The first 7 rows are patterns. Each new row is the sum of 2 different patterns, raised or lowered, with some noise. Before adding, each is slid sideways (what falls off one end comes back at the other) and multiplied by a number that may be negative. Names go in the order of the patterns.
In the rows, zero is written as 128.
Some rows, each with the names of its patterns after it:
[131 122 138 120 131 109 120  93 161 156 159 108 100 141 142 113 150 155
 151 158 158 113 103  98 135 105 103 147]
q_518
[ 99  95 158 137 144 161 160 116 102 135 155 120 146 139 119 110 144 108
 153 125 126 104 109  95 134 119 112 117]
q_443
[147 119 143 122 134 145 136 104 119 151  95 126 143 137 148 153  94 118
 120 157 117 143 150 127 105 134 108 114]
q_915
[ 95 133 140 140  96 162 149 151 155  97 118 157 133 162 162 129 102 162
  99 122 102 157 126 156 131  98 150 140]
q_154
[150 103 131 142 107 104 128 127 120 129 154  99 143 144 106 121 150 131
 154 118 134 106 110 160  95 102 160 128]
q_16
[100 118 119  97 135 158 116 156 122  95 116 113 160 148 158 124 115 155
 114 145 136 119 144 120 156 111 156 133]
q_462
[134 143 107 156 112 109  98 151 125  99 135 154 111 134 103 104 135 149
 119  96 127 120 154 125 163 141 154 145]
q_967

New rows, each followed by the names of its patterns:
[175 107 171 122 149 152 120 150 148 175 104 177 176 144 149 159 121 157
 171 134 129 190 147 141 123 154 117 173]
q_915 q_462
[147 150  91 109 124 133 154 127 138 105 139 119 114 120 124 138 124 126
 132 145 140 132 126 113 142  94 149 161]
q_154 q_462
[191 172 122 141 136 164 125 175 152 153 131 143 139 172 126 145 131 136
 101 167 149 144 151 106 112 186 155 176]
q_443 q_154
[139 103 115 126 122 117 126 105 112 133 133 144 132 114 124 106 103 107
 121 134 114 113 126 125 102 113 116 120]
q_518 q_443
[183 153  99 153 143 164 119 133 160 189 146 174 165 167 137 179 144 115
 189 141 113 122 142 154 119 173 184 105]
q_16 q_967
[113  83 108 103 159  88 146 153 148  87 127 134 106 110 130 124 139 148
 126 107 114 143 137 107  96 133  95 121]
q_915 q_967
[159 129 147 120 129 159 120 136 154 130 136 127 162 112 136 127 113 146
 136 110 136 131 114 145 145 107 145 132]
q_154 q_462
[139 144 171 153 133 148 168 107 149 174 157 171 163 115 125 136 167 131
 160 164 154 114 158 134 145 159 140 174]
q_915 q_967
[ 78  93 122  78  71 113  93 119  85 115 112  99  94 101 104  85 111 103
  76  93 115  87  83 112 110 104  97  91]
q_16 q_967
[131 169 174 150 118 151 134 197 168 204 161 168 179 169 164 147 196 152
 154 142 172 142 116 168 171 129 173 134]
q_518 q_967
[101 112  90 164  90 127 122  71 183 160  70 122  76 119 122 136 116 174
 132 149 108 127  78 151 139  91 135 162]
q_154 q_16
[134 124 147 143 125 138 136 154 114 146 116 178 155 168 115 118 165 145
 126 172 164 157 164 178 118 114 110 139]
q_518 q_154
[102 143 125  82 127 150  95 117  95  95 124 141 119  77 124 118 137 114
 162 134 155 133 128 127  92 159  92  91]
q_16 q_967
[123 124 117 144 148 122 135 112 118 149 140 111 126 105  82 110 111 131
  99 111 121 117 110 108 138 111 114 101]
q_443 q_154
[126 102 140  93 104 108 123 127 100 109 128  94 121  96 120 106 103  86
  95 114 121  93 121 104  75 130 140  76]
q_154 q_16
[199 173 192 173 169 184 204 180 187 160 193 175 186 194 179 198 206 175
 176 178 190 186 175 187 193 196 190 179]
q_915 q_16
[155 167 150 176 162 154 183 164 179 154 172 173 203 164 177 177 172 153
 173 169 197 184 176 165 170 195 168 179]
q_915 q_967
[ 86 142 145 122 142 132  81 118 134 136 133 145 160 113 110 119 108 132
 134 115 157 120 128 135 150  90 109 137]
q_915 q_154
[138 151 117 133 146 180 140 118 137 132 158 148 177 153 167 151 139 177
 132 182 151 146 115 158 150 135 152 181]
q_443 q_967
[171  75 110  99 135 123 139 138  97 169  98  61  93 146 154  76 136 151
 117 117  67  80 115 135 170 176 111 115]
q_518 q_154
[121 112 110 114 115 124  98 117 123 103 111 124 120 113 115 107 120 121
 112 120 129 112 105 131  96 125 137 114]
q_16 q_462
[118 106 124 122  89 128 124  91 107 120 112  88 136 120 129 125  94 111
 130 107 127 139 100  94 135  97 113 102]
q_915 q_154
[118 152 160 128 174 176 142 156 142 160 142 201 154 173 167 207 146 191
 136 171 174 134 183 167 141 184 157 212]
q_154 q_16
[135 133 127 183 193 194 116 145 181 150 139 165 195 175 176 195 153 130
 127 166 131 117 188 149 140 176 151 146]
q_518 q_16
[140 139 156 137 161 156 113 130 127 109 123 153 146 144 122 130 124 127
 153 154 140 146 120 148 134 156 150 150]
q_443 q_462
[128 165 154 149 179 152  93 140 105 119 140 153 165 107 104 118 128 140
 121 159 114 143 128 125 144 130 162 136]
q_443 q_462
[135 118  80 146 134 131 141 106  96 149 130 136 143 129  99 159  90 116
  87 132 132 125 107 110 135 138  77 123]
q_154 q_16
[ 99 141 113  93 123 133  91 131  89  89 129 133  98  90 103 112 131 121
 148 111 148 138 106 125  89 145 101  94]
q_16 q_967
[155 142 156 110 115 122 125 133 121 128 155 142 153 105 113 117 120 102
 113 135 123 123 145 107 135 123 111 103]
q_518 q_16
[137 152 205 181 175 193 183 192 196 223 171 168 143 175 167 142 203 182
 164 194 162 195 145 183 143 191 197 200]
q_518 q_462
[153 132 154 128 153 140 142 167 152 154 168 147 125 152 141 141 164 158
 158 137 144 122 147 152 143 151 145 150]
q_915 q_462
[ 56  95 112 128 119 103  75 112 113  97  77 107 130  97  70  52  99 109
  74 140 100 137 146 156  67  81 101 102]
q_518 q_967
[121 162 125 102 103 144 128 114 130 151 126 136 101 104 150 139 115  91
 119 134 159 118 162 131 144 147 146 133]
q_154 q_967
[141 145 148 127 153 147 142 158 150 125 130 161 116 150 149 146 144 149
 111 138 134 153 131 140 143 151 132 151]
q_443 q_915
[144 131 148 143 129 154 145 190 140 156 148 135 166 169 158 153 141 130
 119 113 164 114 114 193 128 180 140 173]
q_16 q_967
[176 172 168 164 148 132 158 138 133 190 200 192 160 191 187 138 178 165
 149 184 167 173 171 185 143 139 149 193]
q_518 q_16
[120  71 129  98  64  94  96  68 101 125  83 109 101  60  77  89 125 105
 120  81  86 116  90 116  89  98 118  75]
q_16 q_462
[140 129 165 155 143 138 130 111 156 156 128 126 135 108 127 134 110 119
 124 101 176 143 158 180 174 111 108 160]
q_443 q_915
[117 151 128 120 153 153 124 148 123 133 132 145 160 130 166 152 119 149
 123 158 141 129 156 149 150 134 153 141]
q_16 q_462
[108 152 157 122 105 155 137 152 160 176 145 162 144 131 177 126 173 106
 129 101 150 139 127 144 179 133 135 122]
q_915 q_967
[170 189 166 166 135 153 182 138 152 195 168 171 135 155 177 150 135 170
 158 154 167 180 142 167 184 135 156 192]
q_16 q_462
[188 169 185 215 202 170 225 206 212 193 171 163 196 169 228 213 166 163
 230 146 181 142 194 184 222 180 136 201]
q_154 q_967
[132  92 114 110 109 112  97 125  79  86 147  78  79 124 122 106  76  97
 103 105  91  91 103  84  90 124  95 101]
q_154 q_16
[124 121 132 109 145 118  86 110 101  88 128 134 113 134 112  98 110  95
 134 139 124 112 111 139 113 137 107 103]
q_915 q_462
[171 154 160 142 164 157 163 135 140 172 122 158 156 167 168 159 121 140
 135 173 153 158 177 147 122 151 131 150]
q_915 q_462
[202 183 128 171 187 125 174 196 224 152 158 166 162 194 171 186 192 195
 150 173 207 176 181 191 154 213 202 167]
q_443 q_154
[189 168 183 129 169 178 180 154 125 152 185 202 171 184 190 184 171 176
 199 144 211 163 137 147 183 171 136 164]
q_915 q_967
[124 105 120 125  93 131 114 106 103 102 134 116 110 134 121 101 119 107
 117 115 131 111  94 115 106 105 118  92]
q_16 q_462
[170 183 147 146 181 109 129 117 131 131 107 174 119 155 146 101 127 110
  99 112 188 144 184 111  81 132 132 150]
q_518 q_462
[159 177 166 182 193 198 130 183 178 207 179 167 183 187 158 195 176 163
 172 184 168 165 163 201 177 169 167 173]
q_915 q_154
[ 80 153 154 131 186 134 139 119 170 113 142 138 119  91 153 106 109 120
 151 128  90 133 132 194 124 112 160 100]
q_154 q_967
[115  70  92  70 101  74  96 103  79 126  68 120 116 120  76 116 132  83
  94 118  88 120 113  82  99 114 135  88]
q_915 q_967
[ 73  89  96  92  78  90  62  79  99  76 104  90  88 110  86  69  82 117
  67  98  99 100 110 113  70  91  70 110]
q_443 q_915
[136 133 109 119 129 112 123 142 141 138 133 134 153 119 128 125 119 121
 131 137 127 144 103 102 126 144 150 137]
q_518 q_443
[141 142 145 141 122 142 127 145 141 144 163 125 143 168 150 138 130 164
 103 131 173 130 142 180 115 146 121 167]
q_915 q_16
[ 71  62 135 122  68 118 102 133 123 150 108  49 110 135  52  82  99 131
  94  98 117 130  86  97  83 130 102 159]
q_518 q_16
[183 173 125 117  92 163 138 107 163 170 146 153 159 120  91 137 122 100
 133 149 114 124 115 134 128 137 141  78]
q_518 q_16
[124 114 109 149 137 126 166 158 140 121 155 117 121 165 120 144 171 130
 117 134 176 118 129 109 121 136 134 105]
q_154 q_967
[124 142  77  88 121  57  78 104  97  84 105  86 100 124  82  82  91 104
 124  93  87 131 100  37  62  48  32  75]
q_518 q_443
[ 83 112  61 127 137  70 120 113 106 140  88 124  69 114 109  82 119 144
 120 157  87  86 134  70 100 144 121 119]
q_16 q_462
[122 115 149 129 116 169 129 100 149 127 109 123 148 116 116 138  78 128
 108 120 146  88  87 138 128  77 129 106]
q_518 q_154
[ 73  76 149 108 132 130  72  92 122  51 112 141 122  88 100 100  93 127
  87  69 138  90 122 138  88  88 103  94]
q_154 q_462
[146 133 154 136 130 139 137 118 149 153 150 130 160 165 131 133 149 131
 145 144 160 143 169 117 129 127 162 165]
q_518 q_443
[163 167 143 133 156 146 162 167 188 129 162 175 145 150 182 170 185 159
 172 137 136 174 133 130 176 163 176 135]
q_518 q_16
[158 176 166 196 123 123 129 111  99 164 192 134 140 151 112 131 148 186
 147 185 123 143 168 163 177 185 137 167]
q_443 q_462
[104  98 122 146 104 138 112 113 126 129 144 113 161 121 123 146 144 150
 157 134 108 139 100 144 154 152 144 104]
q_443 q_462
[124 108 133 105 128 103 103  87 139 129 143 110  91 135 125  94 130 133
 145 146 149 103  93 102 117 103 100 128]
q_518 q_462
[140 173 116 116 132 130 107 149 141 121 125 156 122 112 143 146 143 151
 140 147 154 164 153 168 123 161 140 134]
q_443 q_967
[149  98 123 145 102 122 110 109 126 106 120 121 139  90  97 104 119 140
 112  97 124 109  98 109  91  97 118 126]
q_518 q_16
[112 132 103 134 120 131 123 126 135 130 111 118 124 122 133 130 118 130
 122 115 116 114 127 101 122 107 114 123]
q_462 q_967
[154 120 136 121 126 137 149 174 137 113 144 127 152 159 170 132 153 141
 141 153 165 155 173 138 163 147 164 166]
q_443 q_462
[126 137  98 164 111 137 177 165 148 123 152 157 145 147 108 127 115 107
 126 122 172 142  95 138 137 129 164 145]
q_443 q_16
[144 136 127 147 100 168 116 126  96 124  98 147 123 103 129 108  85 161
 145 150 151 176 128 114 148 144 119 160]
q_443 q_154
[119 204 143 143 132 205 162 206 159 136 170 163 151 147 159 195 129 210
 167 186 198 119 138 191 167 191 197 179]
q_154 q_16
[ 97 114  82 119  79 101 120 116 114 131  98  90 115  92 118 133  99 107
  80  81  75 108 120  86 101  97  92 104]
q_443 q_462
[117 115 140 105  90 114  97 119 117 118  99 112 139 118 120 128 118 116
 108 132  99 133 114 106 111 124  83 106]
q_518 q_462
[109  71 115  99 135 126 131  97 114 141 101 114 124  95 117 104 148  93
 146 121  77 106  96  86 115 131  96 148]
q_915 q_462
[123  96  78 132 138 127 113 115 137 119 107  97 110 134  87 138 110 141
 152 124  81 128 114 168 100 139 122 103]
q_915 q_16
[138 120 172 162 125 160 128 106 156 163 203 165 198 171 130 174 148 160
 166 144 182 154 202 116 156 136 147 167]
q_518 q_462
[148 149 134 152 121 168 165 149 152 145 138 159 156 151 131 179 135 146
 166 174 145 164 139 124 175 141 147 173]
q_154 q_462
[118  66  86 138 120 132 146 106  94  87 133 117 114 134 114  88 101 105
  87 138 100 117  89 100  99 117  85  93]
q_443 q_915
[121 142 150 168 153 197 170 183 159 152 157 136 184 129 142 121 172 155
 121 163 167 144 150 128 141 164 176 157]
q_462 q_967
[162 111 134 135 117 148 151 127 146 120 126 129 143 137 138 131 162 126
 147 116 137 157 120 122 153 136 130 133]
q_154 q_16
[135 146 144 133 124 130 147 145 131 112 151 111 106 104 129 116 119 144
 157 117 142 127 107 133 143 120 116 128]
q_518 q_967
[141 129 144 158 134 138 141 131 162 156 151 178 170 152 141 141 182 157
 149 158 135 150 161 131 176 159 149 134]
q_443 q_16
[165 149 115 161 145 119 139 120 115 159 141 134 114 146 121 116 130 147
 143 158 155 133 156 121 134 135 133 128]
q_443 q_915
